The first 10 rows are patterns. Each new row is the sum of 2 different patterns, raised or lowered, with some noise. Before adding, each is slid sideways (what falls off one end comes back at the other) and multiplied by a number that may be negative. Names go in the order of the patterns.
Known rows, each followed by the names of its patterns:
[ 19.3   9.7  13.0  16.6  -4.0  10.1  20.0  17.3   2.9  -5.4  16.9   3.3
 -20.9  -5.1   2.0  17.7  12.9  -5.6   9.6  -6.8  14.9  -4.5  12.2  20.3
 -11.7   1.2  19.6   3.6  12.5  20.9  17.5  11.2 -15.9   7.7  -9.2  13.5
   5.4  -9.6 -20.8 -20.3  -9.6   6.9  -2.9   5.7 -19.6] -> nor
[ -3.1 -12.7   7.6  14.4  17.5  13.1 -13.8  -3.2 -21.5 -13.8  10.9 -14.9
   4.9 -10.8  15.1  -0.1  19.3   9.3 -19.8 -13.7  17.9  12.4  16.1  -0.1
 -16.4 -13.2   8.3  -8.9 -20.7 -10.0  15.8 -10.0  -6.0   0.0 -14.7 -17.0
  15.4 -11.8  -6.7  18.5 -17.1   9.8   1.4   6.8  -4.3] -> fol
[ 12.6  11.7 -13.8   0.5   2.9  -6.7  15.1  -6.4  -5.4  17.9 -16.4   8.8
   9.9  -8.5 -11.7  -8.8 -11.7  16.1 -21.5   0.5   3.3  10.4  11.3  -6.5
   7.7  -2.5 -13.5 -12.7 -19.7  12.3  16.0 -18.4   0.7  10.8  17.4  -4.5
  -6.3   0.8  14.2 -19.1 -16.2  14.0  18.4  -2.7 -10.7] -> duga
[ 18.2 -12.5  -8.3 -14.1   5.2 -14.3 -20.9 -21.4 -12.4  11.3  -4.3 -17.8
   4.9 -10.9  15.7 -21.2  20.6  -9.2 -18.4  -2.0 -11.6  21.2  -5.0  14.1
  15.4 -19.9 -20.3 -16.9   4.1 -15.3  17.3 -16.9  15.6   7.0  -0.6 -12.1
 -17.1 -18.1  -4.4  14.0  21.1  -1.7   7.1 -15.6   1.5] -> dumo
[ -9.1  16.3  17.4   0.5 -13.0  -4.8  11.9 -16.0 -17.2 -13.0  -1.6  18.3
 -13.4 -20.6  -0.7  18.5 -21.5  -9.5 -18.5  19.0  10.6 -12.2 -18.0  -5.9
   9.6  16.1   5.0   4.4   9.1   7.3 -20.1  -8.6 -17.4 -20.1  21.5 -13.2
   5.8  -5.1  -7.3  -9.2 -16.6   3.6   2.9   8.1  16.7] -> sule
[-13.5  10.7  19.3  -7.3  -6.7  15.7  13.0  -5.5  11.9  17.0   9.7  -3.3
  10.6   6.8   4.7 -11.1  21.3 -16.4  15.8  -9.9  -2.8 -13.5  10.6  10.9
 -17.6  -5.1 -18.6  16.8 -10.8  -7.4 -15.7   0.7  -4.1 -17.2  -4.2  19.6
   7.3  14.0 -12.4  -3.5 -13.2  20.2  -1.1  20.9  13.3] -> vulu
[ 10.5  -0.1  20.9  -4.9  -7.0 -14.4 -12.3   5.4  19.7 -20.4   5.9  16.4
  16.1   2.8   0.1  20.9  11.4   0.2   2.8   1.2  12.7  10.7  21.1  -9.0
 -21.3   8.1  -4.1  11.9  -8.8  17.4  -5.2 -18.9 -21.2  -2.6 -19.7   2.3
   1.4  -9.4 -14.0 -20.0   1.5 -13.1   8.5  -5.6   6.5] -> mazod
[ 18.0   2.8  -4.0   5.1 -10.5  17.0   7.0  -1.3  19.1  -5.2 -12.2 -15.7
  -0.6  10.7 -16.7  10.9 -16.9 -13.3  12.4   0.4  -3.6  11.9 -21.3  -0.7
  11.0  16.2  19.1  -5.9   1.7  -2.0 -12.4   2.2 -19.3   6.9 -20.8 -11.6
   9.1  15.3 -14.8 -21.3   1.7   4.5 -17.5  -8.7   4.6] -> Safo
[  1.2  14.1   3.2 -14.2   5.1 -12.7   3.7  -5.9  18.3  20.2  -6.1 -16.5
 -20.3   9.0 -19.4   7.9  10.3   3.6   2.8   4.0   7.5  -8.5   5.9  14.2
   1.1  -6.6  -2.9   9.2  -2.3   8.1 -13.9  -3.0   2.0   1.0   8.7  -8.0
 -10.9  17.1   3.9   0.9 -10.4   3.2  13.5 -17.4  -0.5] -> ruf
[-17.4 -13.3   5.4 -11.9  14.4  13.6  -1.6   7.1 -11.9   5.4 -15.0  -5.5
   8.6 -16.4 -19.2  13.8   6.7   1.0 -11.4  18.1  -5.9 -16.5  -0.2   1.4
 -14.9 -16.6 -16.6 -12.2 -19.1   5.4  -6.6  12.2   6.0 -10.1  -3.3 -18.9
  -7.2 -15.6  21.3  -6.1  20.1 -10.5   0.2 -17.9 -11.7] -> Tofa

New rows, each followed by the names of its patterns:
[ 15.0  21.9  18.4  14.4   7.9  15.3   7.5  -4.1   1.3  32.8 -10.5 -13.0
   9.6  15.8  21.1  15.6  12.8  19.9  -3.8  18.3  -0.7  22.9  30.1   7.5
  -3.4   4.3  12.0  10.7  31.0  11.7  25.8 -16.0  -5.0 -22.1  12.6  -7.3
  -5.1 -16.3 -24.5 -17.8  -6.2   1.3  -2.1 -10.1  15.6] -> nor mazod
[36.0 37.9  5.9 31.2 21.1 15.1 36.3  0.5 19.2 21.9 34.8 35.7 13.7 46.5
  4.7 11.6 13.6 13.6 22.1 21.2 18.7  9.2 15.6 16.5 28.1 23.8 23.6 14.5
 27.5 18.4 28.6 12.8 33.2  5.0 40.6  9.1 33.0  7.0  0.8 16.4 16.0 37.0
  9.8 44.5 47.4] -> dumo Tofa
[ 16.8  17.8 -21.6  32.7   9.1  38.9  -8.4  16.0  28.3   8.6   3.4  13.5
   3.3  18.0   5.6 -12.7  -9.0  34.7   9.9   7.8  19.3   2.1  12.8  -2.0
  13.6   3.8   2.3  37.2  -4.0   0.6  16.1 -21.3  25.9  -5.6  -2.2   4.7
  18.3   2.6   4.1  35.1  39.7  31.4  -1.2 -11.4   2.9] -> fol sule
[-12.3  -3.4   5.0  -1.1  10.8  -7.0  21.3  19.5  -1.5 -20.7   7.4  -6.4
  12.8 -14.2  21.6  -1.3  20.8   7.5  11.8  30.5 -19.4 -28.1 -17.1   2.1
  -6.9   2.1  23.7   8.9  -5.1  19.9  25.7 -21.9  -0.5  13.1  12.4 -21.9
   3.1  25.1  -2.4   6.5   1.7  12.8  17.9  13.0  27.6] -> ruf Tofa
[-21.3   8.7  -9.4  11.4 -16.2 -16.1 -15.4  -3.0  15.2 -11.9  17.8   1.2
 -30.5 -33.4 -19.5   4.1 -30.3  14.3 -30.8  -4.6   7.6  -6.8 -18.2 -10.2
 -36.1 -10.2  12.1  21.8   6.3  -4.9 -16.3  -6.1  -1.8 -13.9 -26.8 -11.9
 -18.0 -26.0 -16.0 -11.2 -27.0 -13.0  -7.8 -16.7 -16.2] -> dumo Safo
[-21.7 -26.0  11.3 -14.3  -0.1 -14.8   2.6 -28.0 -16.7 -26.9  12.7  -4.6
  13.6  -9.2   1.1  -8.7   0.1  -1.3  -4.8  -8.8 -16.9  -5.9  13.7 -18.3
  -2.9   6.2  -6.1  -0.9  14.0  -7.4  -7.0 -11.4   7.4 -17.7  -1.5  -4.7
   7.4 -22.0  13.5  -4.0   0.7  -9.6  12.8  -5.3 -16.3] -> vulu Tofa
[ 23.0  -6.3  11.4   9.0  21.1  -0.6  -4.0 -10.3 -13.1  -6.6 -12.6  -3.1
  12.4  22.5 -40.5   1.0 -16.6  19.3  -8.6   6.4   6.5  23.2  -8.3 -23.0
  18.1  -4.3 -20.3 -12.2  -1.7  16.0 -22.8   9.7   2.7 -20.0  23.2   7.3
 -22.4   3.0 -20.1  12.8 -13.6  -6.2   1.5 -12.1 -16.2] -> duga Tofa
[-25.8 -10.7  10.6  -5.7 -20.0  -5.8   0.2 -14.9 -24.4 -13.6 -16.0 -23.9
  17.4 -16.4  -5.8  -8.3 -21.3 -15.2  -1.1  -4.1  -0.6  -3.7  -8.1   6.6
  -0.4  15.2  -8.9 -32.7 -12.2 -35.0 -14.6  -4.4 -13.4  -2.0 -27.3  15.5
   4.5  -1.6  -5.8 -28.3 -15.2  -5.6   5.5  15.9  -9.9] -> fol Tofa
[  8.2 -46.5 -18.7   7.9  12.9 -23.5 -31.0   4.8  -0.5 -28.2 -19.3  -7.1
  12.9  -2.4  -0.5 -15.8 -38.4   8.1  -9.2  -4.0  -2.5  -3.9 -27.7 -40.2
 -29.1  -5.0 -42.1  -0.9 -26.8 -31.6 -12.4 -27.5 -15.1 -11.5 -26.2 -17.7
   1.5   9.8   4.6  -2.3 -14.6 -20.7 -33.9 -19.5 -25.3] -> mazod Safo
[-12.8   3.9  -3.6  -7.3 -14.6 -11.8 -23.9   4.5 -17.1   0.7  17.0 -19.3
 -10.4 -18.1   3.6 -20.8  -3.5  -7.0  -0.5   3.7   6.6   6.1 -21.1  -4.9
 -10.1 -13.7  -4.9 -17.0   2.8 -14.2   7.5 -14.3   3.2   0.7 -17.2  -9.2
  -0.8  -5.8  13.6  -3.1 -15.8 -21.2   1.5  -4.1 -29.6] -> fol ruf
[17.3 34.1 15.3 19.9 40.4 24.6  8.2 36.2 41.0 16.5 14.4 29.6 25.3 14.1
 26.5 22.5 19.1 23.9 24.7 42.2  6.9 34.5 24.5 37.9 31.5 31.7 22.3 27.3
 31.6 31.4 43.1 23.4 37.9 25.9 42.7 20.4 32.5 37.4 44.1 25.4 19.9  7.6
 25.2 35.4 26.5] -> vulu ruf
[ -7.0   8.2  23.2  10.5  13.9  33.2  20.0   8.3  -3.1  20.4   4.8  13.6
  15.6  -4.4   3.8  -3.8   1.0  15.0   1.2  20.3   2.6  13.2  14.8  19.6
  30.9   3.9   6.9  38.3  24.1  12.1  -5.8  20.8  23.9 -11.9  15.6   8.9
  28.9   6.0 -10.5  21.7  16.7  36.3  -0.8  33.9  19.4] -> nor ruf
[-12.0   7.4 -11.7 -22.9 -15.7 -23.4  -1.3   5.3  -5.1  -5.9 -25.3   0.4
 -13.5   0.8   3.1  13.2  -8.7  20.6  -4.3  -7.6   1.0  -0.8  15.3   2.5
  -8.4 -14.9  -0.5  -2.8 -15.5 -14.9  -7.6  -1.4  -0.9  -5.0   1.2   0.5
 -24.1  20.3 -12.3 -13.4 -30.5 -22.0   0.0 -10.0   1.2] -> mazod ruf
[  7.3  19.6  -9.6  28.4 -19.2  19.3  -3.0 -14.6  21.9  19.4 -22.3  10.6
  -9.8  -4.1   5.5   0.0   2.4  10.7  25.8  23.8 -12.4  29.7   4.1  21.1
  27.8  12.4 -22.2  28.3  28.9 -13.5  17.0   8.8  10.4  -5.0  -5.8   4.0
  19.0  -7.6   0.1 -25.8 -13.1  18.1  -8.6  28.2  28.0] -> fol Safo
[ -3.1  36.5  30.8  19.1  21.6  14.5  10.5  15.1  14.1   2.4   9.2  13.2
  21.6  -5.0  23.6  -5.4  -3.0  12.2  11.5  15.5  12.1  -4.0   4.5  25.3
   8.1   2.3  -2.4   3.1  15.0   8.1  20.7  35.9   8.1  20.6 -12.8  -0.7
   9.6  18.0  14.6  19.4  32.8   1.0  34.0  33.0  -6.8] -> fol vulu
[ -6.6 -13.5  14.1  -7.6 -25.3   1.0  -6.4   7.8  -5.1  -8.3   4.8  22.6
 -27.7   6.9 -14.5  12.9   1.6 -16.8  -8.5  -8.5   8.8  21.9  12.6  16.4
  -1.0  -4.8  -3.6  -7.7 -20.5 -27.5  20.2  -6.7   4.5 -12.7   7.9   4.2
 -21.8  -8.3   4.3  12.5   5.8 -14.5  22.2  13.5  -1.0] -> duga sule
[-13.1   1.9  21.4  34.3  14.9  -4.5  14.0  10.2   9.1  -3.7   6.1  37.9
  16.2  35.3  24.6   1.8   9.7  -5.0  21.5  30.7  35.5  19.9  25.0   4.8
   0.2  -1.4  18.5  -1.1  -4.7  19.0  18.3   6.7   4.3  30.4  28.3  15.8
  16.7  -5.1  33.4  31.0  12.8  -0.8  22.8  25.8  35.7] -> sule ruf
[ -0.1 -14.5  -6.8 -21.1  -3.1 -18.8 -27.4   2.3 -29.2   1.7 -23.7   6.9
   1.7  -8.0  -5.5 -13.5 -20.3   9.8  12.2  12.1  -5.2 -37.1 -16.6 -13.4
 -11.0 -24.4 -26.2 -16.5 -35.3 -24.7  -7.8 -26.1 -21.6 -16.0  -7.6 -10.9
  10.3 -14.1  -8.3  -4.9   7.0  -3.5 -12.6 -26.1   4.5] -> nor fol
[-12.1  -6.8  -0.1  19.5  22.7 -25.4 -22.8 -12.2  23.5 -15.3   3.5  20.0
 -15.4   2.9  17.9 -22.7  -3.4  15.3  -9.2   6.7  -0.9   1.1  12.0   4.5
  13.9  13.3 -14.6   7.4  14.0 -19.6  -0.2 -22.9   0.1 -20.6   8.0  18.5
  -6.5  10.7 -30.5  -4.3   4.6  -9.5 -25.9 -18.7  -2.5] -> duga vulu
[ -7.9 -17.9  13.8 -16.4 -20.0  -1.7  -6.5   1.1 -17.3   9.6  -1.5  -9.2
   7.9 -10.2 -25.1  -4.5 -16.6 -19.2 -29.3   2.4  -5.8   3.8  -8.3  -0.8
   1.7 -25.8 -20.6 -13.7  16.5 -16.3   2.9  -3.4  -4.1 -18.9  -8.8 -26.4
 -10.6   3.5 -23.2  16.2  -0.1 -11.4   6.4  -5.2   5.0] -> duga Tofa
[-14.3 -10.5  16.9 -13.6   6.3  -3.6  -6.0  -8.1  -9.5  25.1  11.7   8.8
   7.3  29.7  19.9 -27.3   2.2  17.0 -13.1  23.3 -24.0  12.3  -4.1  -9.9
  23.5   9.0   1.0 -34.0  -5.9 -27.2  -0.5  -5.2  17.6  17.1   3.6  23.4
 -25.0  21.5 -19.5 -21.5 -13.3 -10.5  26.2  30.8 -15.9] -> duga dumo
[ 28.5   9.0  41.8  34.5  26.0  20.1  18.7  26.5  38.2  22.6  15.8  16.0
  44.3  16.7  20.8  14.4  51.2 -13.4  20.4  33.8  27.4  14.5   1.1  33.4
   3.3   1.0  46.7  48.6  44.1  23.0  44.9  -3.3  37.5  -8.3   6.5  25.1
  30.0  47.2  38.9  33.1 -12.9   1.9   3.5  17.4  30.5] -> dumo Tofa
[  9.4  29.8 -11.8   4.1 -22.6   3.7  -4.4  -4.5  10.1  32.6  -1.8 -15.7
 -15.2  -8.4 -18.8  29.3  -8.1 -20.0  29.9  -5.0  23.8  -1.0  21.0  17.9
  18.6   2.8  -0.7  18.5  33.4   8.6   0.5 -14.2   3.4 -27.1  19.5   6.5
   7.8   3.1  -2.4   6.9   6.4  -2.5   3.1   8.5  32.5] -> fol dumo
[-32.0   9.4 -20.4  11.3  -3.9  -7.7 -12.5 -18.0 -32.6   6.1 -20.7 -16.0
 -21.2 -31.1 -13.8 -24.3  -6.1  -6.9  -5.5   2.5 -10.1  14.2   1.0  -3.6
 -25.1  -2.3  -2.7 -18.1  -9.5  17.3 -16.3  -9.6 -14.0  -1.3  -4.1 -13.7
  12.1 -16.2 -14.1  -6.7 -24.1   3.2   6.5  16.6 -14.5] -> mazod Safo
[ -7.6   2.2   9.3   3.9  15.0 -16.2  24.1  15.9  33.7  25.2 -16.5   3.4
   7.1  13.7 -28.6  31.8  23.3  25.7  -8.6   0.1  23.6  14.2  16.1  10.1
  -8.5  -4.4  -1.1   5.9  -3.9  29.8   0.3  19.3  25.6 -12.6  26.4  -7.3
   0.3  27.8  17.6  20.9  -6.3   5.7  10.5 -25.1  13.2] -> sule ruf
[33.8 33.1 32.3  9.9  6.4  6.0 21.7 -2.1  8.1 -7.4 35.2 -3.0  4.9  3.1
  7.4  4.9 12.7 -1.9 -6.2 37.5 -9.2 15.3  2.2 18.4  5.5 -1.5 -0.4 31.0
 28.9 35.0 14.1 -1.3  0.5  8.1 -0.5 34.8  8.0  6.3  9.3 37.6  7.6 23.0
 30.5  4.0 -3.8] -> fol vulu
[  3.5 -21.2  -3.5 -14.9 -24.6  -1.8 -26.7 -39.3   2.5 -17.8 -37.0 -21.9
   3.9 -17.1 -32.8  -5.6   4.9  -9.9 -14.9 -29.2   8.7 -12.8   3.1 -38.4
  13.1  -1.2  13.6 -33.9 -28.0  12.2   7.2   8.5 -30.8 -14.6  -9.4  -1.7
 -19.4 -13.4  18.0  -1.0 -12.8  -1.0 -39.1   9.4 -12.6] -> sule vulu
[  0.6  -0.6   4.6  -0.6  19.2 -10.5  19.7  33.4  -0.5  -4.2  -1.6  22.3
  -6.7  -1.5  16.1  -0.4  14.0   9.9   3.4 -19.7  -5.9   9.3   7.1  -6.2
   3.5  -0.6  12.7  15.8  -2.1  10.9   1.7   9.7  23.2   7.0  -5.1  14.7
  17.2   6.0 -20.3   3.0  16.1  -1.6  10.7   0.3  21.9] -> nor ruf
[-16.7  -2.1  25.7 -31.4  -7.9  -8.4  28.9  22.3 -12.7 -14.7  -5.8   0.7
  16.9  -6.7   9.1  -4.8  -0.6 -10.4   3.3 -23.9 -29.9  21.4  -7.3  -5.0
  -7.9  -1.4   4.8 -10.6   1.9   7.2   1.1  27.2  -1.6  14.5  28.2  -2.4
 -17.9 -12.9  10.6  -4.9 -24.5  -3.0 -10.9   9.0  -2.9] -> sule Safo
[  5.8  -7.9 -10.3 -26.2   8.2  -3.2  -9.1   0.1 -18.5 -22.2 -35.9 -29.9
 -10.3 -33.5  -2.2 -21.5   9.9  -4.7  -2.4  -4.9 -36.9 -23.8  -7.2  14.6
  -2.2   5.3 -28.0 -18.3 -15.9 -23.4 -36.0 -25.5   5.4 -24.1  -2.8   0.4
 -21.3 -15.6  -5.8 -15.0 -24.1   0.2 -15.5 -14.1 -22.2] -> fol Tofa
[ 11.6  -2.6  -5.4  21.3  37.0  -4.4  -1.8 -14.5  12.6  37.0   9.9   1.5
  19.9  41.8  22.5 -16.0  23.8   6.3  12.9  20.2  41.1   9.9  17.8   5.3
 -23.1  33.7 -14.8  14.8  10.5  16.6  15.2  24.9   8.0 -10.5  -2.5   8.4
  24.6   9.4  28.9  30.7  -2.0  30.3  -5.2  19.0  -3.8] -> fol ruf
[  6.2   6.3  16.6 -16.3   2.5 -13.4   4.4  -4.9 -16.6  -5.4   6.4   8.4
  -0.6  -4.6   0.0  18.1   4.1 -17.2 -11.4  -8.8  12.9 -13.9   5.5   8.4
  -9.0   7.1   3.4 -10.2 -17.7  15.6  22.6  -7.4  10.9   3.4  11.7 -12.9
   9.9  17.1  18.9  -4.1  25.1 -10.1   9.0   1.8   8.4] -> vulu mazod
[-15.9 -10.2 -38.7 -16.1   6.0 -32.8 -28.6   1.0 -20.7 -15.9 -41.1 -36.8
  -1.8 -24.1 -17.0 -26.6 -26.4 -18.1 -29.5 -22.0 -27.9 -16.2 -23.7 -22.5
   1.6 -25.2 -25.0 -25.3  -9.9  -4.8 -19.1 -13.4 -23.8 -13.0 -39.7 -44.2
  -5.1 -20.5 -36.0 -29.6  -4.5  -9.4 -39.0  -9.3  -7.8] -> duga sule
[ 25.6   4.4  17.9   0.2   8.7  34.1  27.5  13.0   5.3   6.8 -10.4  -3.8
  17.3  17.8  16.4  15.2  19.8  12.8  37.1  35.7  15.1  13.5  24.9  27.3
  23.9  29.8  -6.2   1.6  13.7   0.8   5.9   3.7  15.3  -1.2  11.0  19.6
  -3.9   3.0  41.3  12.3  10.3  18.4  -3.0  26.3  12.3] -> nor fol
[-15.5 -12.1  12.7   9.5   6.8 -20.5   4.0 -17.8 -16.8 -16.5  -9.8 -15.8
  20.5  -9.8  -7.3  -4.2 -24.7 -25.1 -19.6 -11.4   3.3  -6.1  15.1 -11.9
  -2.7  17.8   5.2 -29.7 -17.0   0.0 -12.6 -35.7 -15.1   2.5   6.7 -20.5
 -13.6   2.9  18.1 -15.9  -3.0 -27.6  10.1  -7.8 -22.2] -> sule Tofa
[  7.1   7.7 -14.3   8.7  23.6   6.0  -2.3  -1.9  15.9   0.9  -2.6 -13.2
  -1.3  -9.4  23.4 -14.1  -0.6 -10.8  -3.3   5.8   3.3   6.6  12.4   1.7
  20.5   8.0  11.9  14.8  -3.4  -3.9  -9.5   1.6 -23.4 -18.8   0.7  -0.1
   9.4  -4.4 -20.9  13.7   7.1  -0.9 -10.2 -23.3  20.6] -> dumo sule
[-13.8 -19.7   3.3  -3.8  -8.4 -24.5   6.6   2.5  13.9 -16.9  -7.7  -5.6
  -2.9  13.7 -11.4  14.3  17.2 -18.6  13.6 -20.1  16.7 -33.1   0.1  -9.7
 -11.9  17.4  -9.3 -17.3 -26.2 -30.5   8.8  22.1  15.6 -15.9  12.3  -1.5
  14.0 -29.9  -2.0  -0.9   2.7  17.9  20.6 -16.3  -5.7] -> fol dumo
[-20.0  -0.6 -12.6   9.4  20.3  -8.9  17.8  10.8  11.0  -2.0 -11.4  23.0
  -2.9 -12.3   3.2  11.1  13.3   1.3  28.5   7.0  -6.4   8.8 -16.1  19.6
   8.9  14.1 -16.2   2.3  -8.8  12.0 -28.2  -6.2  11.1   7.0  -5.9 -20.9
 -10.6 -13.4   4.4  -9.9   0.8  23.3   6.8  29.1  12.4] -> sule mazod
[ -4.0 -32.7 -16.9 -16.2 -24.9 -26.8  -7.1  -1.3 -33.9 -34.1   5.7 -18.6
 -26.9 -31.0  -8.7  -8.8 -35.5 -18.4  -4.5 -17.1   1.3 -39.7  -1.6 -23.2
  -1.2 -28.5  -6.1  18.4 -16.5 -14.4 -46.2   1.8 -26.5   5.9  -5.0  -7.0
   2.1  -7.6 -22.3 -27.2 -18.9   8.6 -11.4 -10.5 -32.0] -> vulu ruf
[ -6.4  13.3  43.5  17.4  23.3   2.0  45.5  18.7  16.6  21.1   0.8  18.0
  43.7  24.6  39.0  10.4  14.3   0.5  34.0  25.8 -12.0   8.6  47.3  10.3
  21.0  33.0  17.7  11.3  17.2  11.7   1.6  44.0   6.3  16.7  -0.3   6.0
   5.1  18.9   2.5  27.5  12.7  48.2  36.2  15.3  27.8] -> nor fol
